There are 9 hidden switches. A switch that is on adds its own fixed numbers to the row, and there is some noise. The rows also spread widely along 12 directions, which tell nothing about the answers.
Known rows, each followed by its switches (1 for on, 0 for off):
[  0.1 -19.9   0.9  15.9   9.6  -2.4   7.1   0.7   7.5   4.7   4.7   5.2
  12.4 -13.4  -7.8   3.0   4.7  13.1   1.9   3.7  -1.9  40.6  -0.7 -13.8
  10.4 -12.5   0.2   2.3 -14.5  10.2 -12.1  -7.0  -3.8   4.3  12.3  13.5
  12.3  -9.0   7.1] -> 0 0 0 0 0 0 0 0 0
[ 10.6  11.5   5.7  -6.0  -4.3  -3.7  -7.8 -13.6 -42.5   4.5   9.8  12.6
 -18.1  21.1   1.6 -34.2   3.5 -32.6 -13.6 -17.6  -4.2 -46.8  -8.9   3.7
   0.1  13.4  19.3  10.1  15.8   5.1   2.1   5.2 -22.4 -21.0  16.9  -9.2
 -14.4  30.5  12.9] -> 0 1 0 0 1 0 0 0 0
[ -1.4  22.6  -5.9 -19.5   0.1 -11.7 -18.7   2.6  -1.1 -19.1 -25.2   6.6
 -27.0  -5.0 -11.0  -6.6   8.1  15.9  -6.4 -18.2  27.6 -28.0   5.2 -24.1
 -27.5   7.1 -10.1  15.7  35.5 -12.3 -35.4 -12.5  15.1  -2.3 -10.2 -18.4
  -1.6   8.5  21.8] -> 1 1 0 0 1 0 0 0 1
[  6.3  12.6  -0.4  -7.9  -8.9  -1.6  10.9   0.6  12.1  -9.8   2.2  21.7
   2.3  16.6   1.2   9.8   3.8  -0.3  -7.5  -9.1  16.4  -1.2  -0.4  -7.5
  -9.1  15.6  -4.2   2.4  -0.7  -1.0  -7.2  -0.3   2.0 -13.1  -6.7 -15.2
   2.9  -4.7  21.9] -> 0 0 0 0 0 1 0 1 0
[ 18.8   9.3   7.6  -6.3 -14.5  -9.4  33.9  -9.0   7.2 -10.3  27.7  10.7
  -8.4   6.3   0.5   6.0   7.7   3.2 -11.6 -16.2  11.4 -10.8  -3.0  -9.3
   2.1   6.6  17.0  -6.4 -33.6 -10.0 -11.5  23.6  -1.8 -22.8  -1.3 -12.8
  -5.2  -2.5  30.0] -> 0 0 1 0 1 0 1 0 0
[ 11.1  21.2  -6.7  21.7  -3.1   4.8   6.5  -4.7 -32.3  21.1   8.1  11.8
  11.1   5.7  11.7   2.0   8.7 -24.4  -7.6   0.9 -20.6 -14.5 -11.0  23.3
   0.8 -11.8  23.3  -0.8  -4.1  17.9  19.6   2.4 -32.2  -7.7  31.1  16.8
  -5.7  30.4   5.2] -> 0 0 0 0 0 0 0 0 0
[  3.0  -7.3   2.3 -22.8   3.5  -7.9  -3.4  -2.1   1.9  -4.9  -3.2  35.8
  11.0   2.3 -14.2  -1.3   1.4  18.7  -9.2  -1.6   7.4  30.5  -4.8 -22.6
  -5.7  11.3  -5.9   4.4  -9.3  -3.6 -47.8 -37.7  14.1  11.9   1.2   6.9
  33.5 -13.2  32.7] -> 0 1 0 0 1 0 1 0 1
[-24.1  20.5  17.5 -21.1  -6.1  -6.8 -27.4   6.5   0.8  -4.0 -23.6  25.6
 -10.1   0.3  -7.5  -8.9   6.9   5.4  -3.3  -6.9   7.4  -2.6   0.0  -0.8
 -27.1 -10.8 -17.0  14.1  27.0 -21.4 -29.1 -14.3  17.7   9.4 -10.4   2.7
  21.8  10.3   2.0] -> 0 1 1 1 0 0 1 0 0
[-10.9  -6.0   5.4   1.9   4.1  -0.1  -9.1  11.8  -3.9  -3.2 -11.5   5.5
  -3.1 -14.8 -10.1  -4.7  24.4  -0.8  -6.8  -6.7   6.6   0.2  -7.3 -12.0
 -14.7 -10.7   5.3   9.4  -1.8  10.5  -4.1  -2.4  -2.5  -6.2  17.2  11.6
   9.9  15.6  10.4] -> 0 0 0 0 1 0 0 0 0
[-18.2 -14.3  33.3 -18.6 -12.0 -11.3  -0.8 -14.9 -15.0  -2.6  22.5  20.5
 -13.2  18.0 -13.6 -47.7  12.1 -14.8 -12.1 -24.3   4.2  -0.4  -1.8 -12.5
  -1.3   1.7   3.6   8.1  -0.8 -15.3 -11.7  15.0   0.5  -9.6   8.2  -8.1
   3.2   7.3   1.2] -> 1 0 1 0 0 0 1 0 1
[ -2.9   7.8  -4.9  -3.9 -11.0  -3.6  10.7  20.6  41.3  -7.2 -17.5  -0.2
   0.3  -7.6   3.0  34.5  15.4  33.5   7.3   5.6  16.0   9.3   2.0 -16.0
 -21.1  -8.5 -11.5  -6.8 -13.7 -25.8 -15.1   4.2  23.0   9.9 -10.2  -1.2
  17.1 -13.2  11.6] -> 0 0 1 0 0 0 0 1 1
[ -1.6  -0.7   5.8  -4.1   2.1  -1.3 -10.4   8.4  -1.4  11.0  -1.1  16.6
   8.3   4.5   0.9  -5.7   7.5 -11.0  -5.0   0.8   7.4  -3.5  -1.7   7.3
 -10.3   0.3   2.9  11.5  -9.3   7.9   1.7  -9.8   1.2 -10.7  14.8   6.1
  14.4   1.0  10.6] -> 0 1 0 0 1 0 0 1 1
[-11.5  -2.7  -4.8  14.4  -5.4   0.0 -11.6  29.6  34.7   2.3  -9.2   3.1
  -3.4  -5.1  -4.2  23.2   8.1  18.2  17.3  -3.1  -0.3 -14.7   4.0   2.5
 -27.1  -1.3 -28.4   6.6   7.5 -10.7   1.8  11.0   2.1  -4.6  -7.6 -13.2
 -25.0 -17.1   7.5] -> 1 1 0 1 1 0 0 0 1
[  4.8  11.2 -20.0  10.2  18.8   5.3 -38.2   1.0  -9.7  -1.7 -25.7  15.3
 -13.0   2.9   2.3 -11.7   6.3  -5.5  -1.1   4.9   4.1 -27.6  -2.1 -17.0
 -10.1  13.1  -4.8  13.7  44.7   7.1 -15.8 -12.7  -2.3  -6.0  -6.5  -1.0
   3.1  13.1  15.6] -> 1 0 0 1 1 1 0 0 0
[ -4.0  12.1  23.0  -7.0  -8.8  -6.2   2.0   3.9 -13.5   9.3  19.3  36.1
  -4.4  16.6 -11.1 -15.9  -0.4 -12.8 -10.4 -15.4 -18.4 -21.1  -8.2  21.9
  -7.0   4.5  -0.7  -0.5 -12.2  -2.3   2.3  -2.0 -11.3  -8.9  10.3  -1.3
 -13.4  12.4  20.6] -> 0 0 1 0 1 1 0 0 0
[ 12.9  -5.8   4.1  17.7  16.9  -5.1  -4.6 -29.0  -1.5   7.6  21.1   2.4
  -4.1   1.4  15.1 -25.7  -0.6  -9.2  -6.2   3.9   7.2  10.0   5.0 -12.3
  31.7  -9.6  21.3   5.8 -10.4  -1.1 -11.0  24.6  -1.9 -21.6   3.8   8.3
  25.6  -1.5   1.0] -> 1 1 1 1 0 0 1 0 1
[  6.5 -12.3   6.5   4.6  20.6  -0.7 -10.7  12.0   0.0  14.6  17.5  25.2
 -12.8   3.7  -9.5 -12.4  -6.3  -7.2  -5.6   7.9 -17.4 -18.8  -2.8   7.0
   5.1  19.6   2.3  -2.7 -18.6   5.3  -4.2  -5.9  -3.4  -7.7   3.1   5.6
  -1.1  -9.8  33.1] -> 0 0 1 0 1 1 1 0 1
[ 17.7   8.7 -14.1   7.3  21.9   1.4 -22.3   0.7   7.5  17.6  -8.2   0.9
  -3.9  -6.4  12.7  -2.2 -12.9  -2.9  -3.8  24.5   8.8  -2.2   9.7   0.6
   3.4   2.1   5.1   4.6   4.0   2.2  -5.5  -2.6   8.9  -5.6 -10.5  10.7
  25.8 -12.1   7.6] -> 1 0 1 0 0 0 1 0 0
[ 13.9  -4.3  -3.2  -0.5  -2.9  -3.0  -2.5   1.8 -16.0  27.1   6.0   8.3
  17.6  -1.2  -8.0 -11.7   2.6  -6.4  -3.5   9.3  -7.3   1.6   3.1   7.5
   3.7  -8.5  15.9   4.0 -17.4   3.8  -6.6 -14.4  -9.7  -0.8  19.5  17.1
   6.3  -1.5  13.9] -> 0 0 1 0 1 0 0 0 0
[ -0.5 -14.4   7.3   9.7  11.2  -4.4  -0.5  -5.1  12.3 -19.4   3.0  10.8
 -15.4   0.7  -0.1  -6.1   3.3   9.4  -2.0  -6.9  10.0  11.3  -3.3 -24.6
  10.5   9.3  -8.9   4.9  -1.9  -2.5 -12.2  10.2   8.1 -11.0  -8.7  -7.5
   6.1  -4.2   9.9] -> 0 0 0 0 1 0 0 1 0
[  5.8  -8.9  -4.1   4.4   9.0  -3.6  -9.3  -1.0  10.4  -5.2   2.7  14.5
 -20.5   2.6  -2.0  -4.2   9.0  15.8   5.9   4.8  -6.8 -23.2  -5.2 -20.8
   6.0  15.7   2.2  -8.1 -12.1 -23.1 -24.4  11.2   4.4  -0.3  -5.2   0.3
   5.5  -3.0  25.1] -> 1 1 1 1 1 0 1 1 1
[  5.7  15.4 -20.9   6.1   3.9   8.2 -15.0   0.6  -5.7  -6.6 -25.6  11.6
  15.6  -0.5   8.6   6.0  21.0  -4.7  -8.0   3.4  25.8   3.1  -4.1 -12.9
 -24.3  -2.4   3.5  23.7  26.7  19.1 -10.6 -15.6   2.2 -16.1   2.7   6.1
  20.4   8.9   9.8] -> 0 0 0 0 1 0 1 0 0
[ 23.5  18.1  -3.0   4.8  28.2  -7.7  -1.0 -38.1 -18.2 -22.7   7.9  15.4
 -29.4   6.1  12.4 -19.9 -13.3  -8.5 -21.4  -7.9  14.7   1.0  -1.5 -24.8
  26.3  18.1  14.2   3.5  17.5   7.6 -28.7   1.4  -1.0 -18.0 -13.3 -11.0
  16.1  12.4  23.2] -> 0 0 0 0 0 0 1 0 0
[ -3.9 -26.7 -10.2  11.5  14.5   9.0 -29.9  21.9  17.3   2.0 -12.2  10.5
 -11.1   4.5  -4.6  -0.1   5.9   8.1  10.4  17.2  -5.9 -20.3  -3.2 -18.7
 -10.4  20.4 -18.7   3.8  13.0  -7.7 -13.9   0.6   5.0  -4.0 -14.6  -3.8
  -2.6 -14.8  16.7] -> 0 1 1 1 1 0 1 0 0
[-10.3  -9.1  -6.9  15.0   7.4  -0.7 -22.6  15.0   0.5  -0.5 -23.6   9.1
 -12.3  -7.3 -12.5   1.7   3.1  26.2  14.4   6.1 -21.7  -2.9  -6.5  -8.1
 -11.1   0.0 -22.6   5.5  19.8 -12.3 -17.2 -14.7   0.2  20.2  -6.2   6.4
  -9.0  -2.7   5.5] -> 0 0 0 0 1 0 1 0 0
[  5.5   5.9  11.7  -9.4 -10.7 -10.4   3.7   1.8  -0.4  13.6   8.0   0.1
 -13.4 -10.3  -9.5 -11.7   6.1   0.0  -4.3  -4.5   2.3 -20.0   2.6   6.2
   1.4  -9.3  17.8   0.3 -24.2 -12.8  -4.8  11.4  -0.9 -10.8   5.0   4.5
   1.1   0.5  16.5] -> 0 0 1 0 1 1 1 0 0
[  0.3  27.9  -4.5  -2.8  16.0  -2.5  -5.4  14.5 -14.2  -7.1 -10.7  25.2
 -23.4 -10.4 -13.9   8.9   7.5   0.0 -13.7  -8.6  -3.2 -23.3  -6.1   0.3
 -16.6   7.9   2.0   0.2   6.2   9.5 -16.2 -18.0  -9.2   0.4  15.4   0.8
  -7.2  25.2  42.8] -> 0 0 0 0 0 0 0 1 0

New rows. What belongs after each?
[-15.2  25.9  10.5  16.2   2.2  -1.5  -1.5  11.9   1.8   2.1   5.2  33.0
  -1.0   0.7  -1.9  10.9  14.3  -6.0  -5.3  -6.2  -8.0  -4.3  -5.4  24.4
 -16.1 -11.9  -5.1   8.2  -5.1   4.5   2.4   8.6 -10.0 -13.9  11.6   1.8
 -10.8  15.3  16.9] -> 0 0 1 1 0 0 1 1 0
[  6.5  25.8  -3.2  -6.7  -3.2   0.3  -2.8   2.1  12.3  -5.1   0.1  36.1
   3.5  23.9  13.8  13.8   8.6  -7.8  -8.2  -5.4   5.4 -27.6  -7.2   0.9
 -15.0  20.5  -0.6  -0.8  -2.9  -7.9  -2.6   2.9   1.7 -15.5  -4.4  -8.0
  10.1   5.1  26.2] -> 1 1 0 1 1 1 0 1 1
[ -5.7  19.8   5.8  13.2   0.1   0.0  -6.1  -5.7  11.1 -16.8  -4.3  31.4
  -4.3   9.1   9.2   6.8  14.4   7.0  -4.0  -9.8   3.0  -2.5  -9.8  -5.3
  -8.8  -2.0 -10.3   6.0  14.8  -8.9 -12.3   9.8   7.7 -11.8 -15.0  -5.4
   6.5   9.3  11.2] -> 0 0 1 1 1 1 1 0 0
[  0.4  -6.2   9.6  -6.2  -9.1  -1.9 -10.2   8.0 -24.3  23.8   7.5  14.2
   1.0   9.2 -12.3 -25.1   3.9 -22.6  -5.1  -3.4 -12.2 -23.2  -1.4  15.9
  -5.4   5.1  11.4   8.3  -4.1   7.0  10.6  -7.5 -17.8  -8.6  20.4   4.6
  -9.8   7.2  10.4] -> 0 0 0 0 1 1 0 0 0
[  0.6   4.8  15.0   0.5   7.4 -15.2  -2.4 -17.6   8.3 -11.3  -3.6  -1.3
 -18.1  -9.9  10.0 -12.0   1.5   9.5  -2.2  -5.1  11.8  12.8   0.8 -12.8
  14.7 -14.7   4.1   4.5  -8.0 -15.4 -13.8  10.7  16.0  -0.1  -5.0   3.6
  24.1   3.7  -4.3] -> 0 0 0 0 1 0 0 1 1
[-11.4   5.3  14.8   3.2 -15.0  -6.9  -2.3  -3.2  -7.5  -3.9  10.6  20.1
   0.4  19.4  -5.3 -14.7   7.6  -6.1  -1.2 -27.6   2.4  -8.7  -1.4   5.8
 -16.8  -0.6 -13.2  18.3  14.2  -1.5   4.4   7.9  -9.4 -15.8   8.6 -17.0
 -23.9   6.6   1.1] -> 1 1 0 0 1 0 0 0 1
[ 16.7   1.9  -3.7  -3.2   7.2  -9.7   6.5 -11.1  29.7  -8.8   5.8  19.0
  -9.2   1.7   7.9  14.3  -5.4  30.0   2.1   8.3   0.2   8.4  -0.5 -22.9
  16.5  11.2  -1.6 -14.4 -20.2 -26.7 -36.3   1.5  19.1   6.6 -25.3   0.0
  22.7 -22.2  27.5] -> 0 0 1 1 1 1 1 0 1
[  5.5  27.3   0.9  11.2  -1.1 -10.2 -14.7 -15.2   9.7  -7.9 -14.9   9.7
 -20.1   4.3  14.0   2.3 -10.1  24.4  11.8   0.6 -10.7 -12.3   0.0  -3.0
   9.7  -9.7 -12.6  -1.0  22.8 -36.5 -22.8   6.2  12.4  13.7 -27.4  -1.3
   2.5   2.8  -4.6] -> 0 0 1 1 1 1 0 0 0
[ 16.4 -29.7 -19.9  24.6   5.7   7.9 -18.4  -3.5   4.5  29.7  -1.4   3.6
  26.0   5.0  11.0  -4.5   2.2  10.2  15.5  37.2 -22.8  16.2  -1.0 -10.2
  20.6  -3.2   7.2  -2.8 -11.5 -10.2  -7.8  -2.5  -5.9   9.0   0.7  28.5
  22.2 -21.2  -4.5] -> 1 0 1 1 1 0 1 0 0
[  4.0 -23.2   2.0 -21.7 -18.2  -3.1  -0.1  -1.1 -13.6  13.6   6.4   7.5
   1.4  15.5 -17.8 -26.6  17.9  -4.6  -1.6   4.1   2.1 -11.0   0.7 -22.3
  -4.4  16.4  15.0  -1.6 -13.5 -17.9 -17.7   0.7  -4.3  -2.3  12.1   1.4
   6.5  -3.2  18.2] -> 1 0 1 0 0 0 1 1 0
[ -7.8 -10.8  -1.2  19.4  19.3   9.2 -14.9  21.8   9.4  12.1  -2.7  17.5
   5.4  -7.9  -7.7   0.9   6.6  -3.2  -4.1  10.7  -4.0   9.0  -0.4   2.7
  -7.5  -4.7  -6.3   7.2  -1.9  21.7   5.4  -7.3  -3.1  -9.2   8.0  13.0
   9.0  -2.3  16.1] -> 0 0 1 0 0 1 0 0 0
[  0.9  19.2  -0.6  18.0  11.2  -5.3 -13.3  -7.5 -18.1   9.0  -2.2  17.7
  -1.5  -7.6 -10.5 -17.7   2.0   3.6  -2.7  -6.2  -6.3   4.1   3.8   5.6
   1.9 -21.2   3.1  10.7  18.5   6.2  -9.3 -10.3  -9.3  -0.7  13.7  10.8
  -4.0  17.3   9.3] -> 1 0 1 0 0 1 0 0 0
[  1.1  14.1   2.0  12.6   8.6  -3.8  -4.5  -1.7   6.6  -9.0  -3.1  12.6
 -15.7   1.8   2.4   2.6  -7.5   8.0  -2.3  -8.2  -2.9   0.0  -0.8  -3.6
   0.9   0.3 -11.4   1.9  15.7  -1.0  -7.8   1.8  -1.0  -3.5 -10.2  -6.4
  -4.4   3.6   9.6] -> 0 0 0 0 0 1 0 0 0
[ 20.7  22.9 -24.0  28.2   7.4   4.3   6.7 -15.2  -1.1  -5.6   5.0  20.8
   8.7  15.4  12.9  11.5  10.5   1.2  -1.8  -3.5   6.4  -7.4  -4.1 -11.5
   1.7   6.7   8.8   5.1  17.0   9.2 -16.5   3.4 -13.0 -22.4  -2.5  -7.6
  -3.6   5.9  28.0] -> 0 1 1 1 0 1 1 0 1
[  8.3  -9.2   3.4  16.3  -6.6  -5.5  14.0  -9.8   6.0  -8.0  16.0   3.0
  -3.3   0.5  -8.7  -7.8  10.0  15.9   3.5 -17.3   5.5   6.4   0.0 -20.5
  12.1  -4.2   2.2   5.8  -4.9  -4.6 -13.2  17.0  -5.0 -18.4  -0.8  -9.9
 -13.2  -3.0  15.2] -> 0 1 1 0 1 1 0 0 0
[ -2.5  13.1   9.9  11.4  32.1  -7.4 -16.7  -3.2   4.4 -12.8   8.0  31.9
 -36.9  -1.3  -6.3 -10.6  -9.3   2.0  -8.0  -6.8  -6.5 -15.4  -0.8  -4.7
   7.2  14.3  -9.8   1.6  12.9  -2.2 -22.4   1.8   2.1  -7.9 -14.5 -11.0
  -3.7   4.1  33.4] -> 0 0 1 1 0 1 1 0 1
[ -3.7  16.3  13.1  16.4   3.6  -1.6  25.9   6.7  11.8 -16.6  24.7  43.8
   2.8  10.9  -1.2  23.1   3.5   6.9 -12.7 -17.1 -15.9  13.7 -14.1   4.1
  -4.9   2.5 -11.6  -9.9 -20.6   6.5  -2.0   5.8  -8.4  -7.8   3.1  -5.3
  -8.8   8.4  28.9] -> 0 0 1 0 0 0 0 0 0
[-11.5   5.6  16.4 -20.6   2.3 -15.6 -25.8 -19.5 -26.8   3.4   0.3  36.7
  -1.5  13.5 -20.8 -40.0  -7.8  -1.6  -5.8 -15.1   4.6  18.7   8.9  -6.9
  -3.6   1.5 -13.4  22.2  33.3  -5.7 -44.3 -32.7   0.1   6.4   6.2  -6.3
   5.9   0.9  15.0] -> 1 1 0 1 0 0 1 0 1
[ -8.8  -3.0  -0.1   1.2 -16.2   4.9 -11.2  22.1  -5.5   9.5  -5.8  10.7
   6.2   9.6 -11.3  -3.5  19.0  -5.9   2.7  -7.1  -0.1 -24.8  -3.8   3.8
 -30.4   0.1  -7.2  13.8  10.5   1.0   5.0  -0.7  -7.6 -11.2  12.1  -6.8
 -18.0   6.3   7.5] -> 0 1 1 0 1 0 0 0 0
[ 14.9  -0.5 -13.9  -9.5 -20.8  -0.8  -6.0   1.5   0.2  14.9  -5.4  -1.1
   8.5  21.6   9.0   2.2   6.4  -3.7   7.2   4.5   2.3 -29.1   3.8  -5.2
 -14.5  12.7   3.1   0.2   5.9 -17.9  -3.4   7.0  -6.1  -2.2  -3.1 -10.7
  -8.0 -10.8   5.1] -> 1 0 0 1 1 0 0 0 1
[ -3.2   0.6  -0.8   3.7 -11.9  -0.9   3.6  -7.1  12.1   0.2  -3.2   7.2
   7.1   6.3   6.5  -1.2  18.5   5.5   0.0  -2.8  12.6   9.1  -2.9 -12.7
  -7.0  -4.5   5.2   5.3  -1.3  -7.7  -2.2  11.0   2.8  -8.1   2.4   2.6
  18.8  -2.6   0.7] -> 1 0 0 0 0 1 1 1 1
[ -6.4  16.7  12.6 -17.2 -13.5 -12.0  -0.5  10.0  12.4  -5.7 -10.3   0.1
 -17.2  -9.9  -5.0   1.3  13.8   3.3  -5.0 -14.4  23.2 -21.7   0.8  -2.4
 -20.7  -7.7   2.1   7.0  -8.2 -15.3  -3.5  10.8   9.7 -12.2   4.1  -3.8
   8.8   9.0  10.2] -> 1 1 0 0 1 0 0 1 0
[  8.9 -20.3 -10.2  19.4  10.1   0.8  -5.0   0.6   2.0   6.5  -2.1   3.1
  11.1 -11.0  -5.7  -3.0   7.5  18.9   6.4  10.2  -5.4  18.6  -3.0 -20.8
  11.7  -9.2   3.6   3.6  -9.5   3.0 -18.6  -8.0  -1.5   2.5   7.6  18.6
  12.0  -5.1  11.9] -> 0 1 1 0 1 0 0 0 0
[ 17.1  -9.4 -11.6  13.9 -16.5  -2.4  10.4   3.1  -0.3  25.9   3.7 -10.6
  14.5  -8.8  -4.8   5.1   8.4  16.7  12.3  11.9 -14.8  -2.3  -0.8   1.3
   6.8 -15.9  16.3  -2.9 -26.2 -13.3  -6.9   4.1 -12.2   2.7  15.4  16.2
  -3.8  -9.2   9.6] -> 0 1 1 0 1 0 1 0 0
[ 18.6  31.9 -21.6  -5.6 -25.0   8.3  16.6   3.7 -16.6   3.4 -13.2  10.1
   2.2  20.8  18.2  19.9  22.3  -3.5  -8.3   1.8 -10.8 -45.7 -18.3  -7.7
 -20.8   8.8  22.8 -18.2   1.3 -17.1  -1.4   5.2 -12.1   4.4   7.2   4.2
   7.6  28.9  17.3] -> 0 0 1 0 0 0 0 0 0
[ 16.0 -14.1 -16.0   3.5  -2.7  -3.2  -8.1 -12.8 -22.1  10.6  -1.9  -2.8
  -0.1   6.2 -10.8 -21.1   6.2   0.0   5.2   4.8  -2.8  -8.1   7.4 -25.7
   7.8   8.4  11.9   2.9  19.0  -3.1 -23.4  -6.1 -17.3   2.4  10.9  -0.9
 -11.8   2.6  14.6] -> 1 0 0 1 0 0 0 0 0
[ -8.9  -9.8  12.0 -21.7  -6.4  -3.2  -2.9   4.9  -1.2   7.6   3.6  21.4
  -1.4   2.7  -6.2  -7.5  14.0  -8.2 -12.4   0.3  -4.2  -5.4  -8.4 -12.3
  -8.1   9.3  13.6  -8.5 -18.8 -10.5 -13.1   0.4  -2.4   2.0  11.4  11.3
  25.9   6.3  18.3] -> 1 0 0 1 0 0 1 0 0
[ 17.6  26.0 -13.2  15.9   2.6   7.0   6.2  -3.6   6.4   2.8   4.3  21.7
   7.4  21.2  22.1  15.4   0.2  -6.0  -7.5   5.1   0.4 -11.7  -4.8   6.7
  -4.0  10.1   3.4  -1.5   4.4   2.7   3.5   4.5  -2.9 -15.7  -8.8  -4.2
   7.2  -1.3  17.6] -> 0 0 1 0 0 1 1 0 1
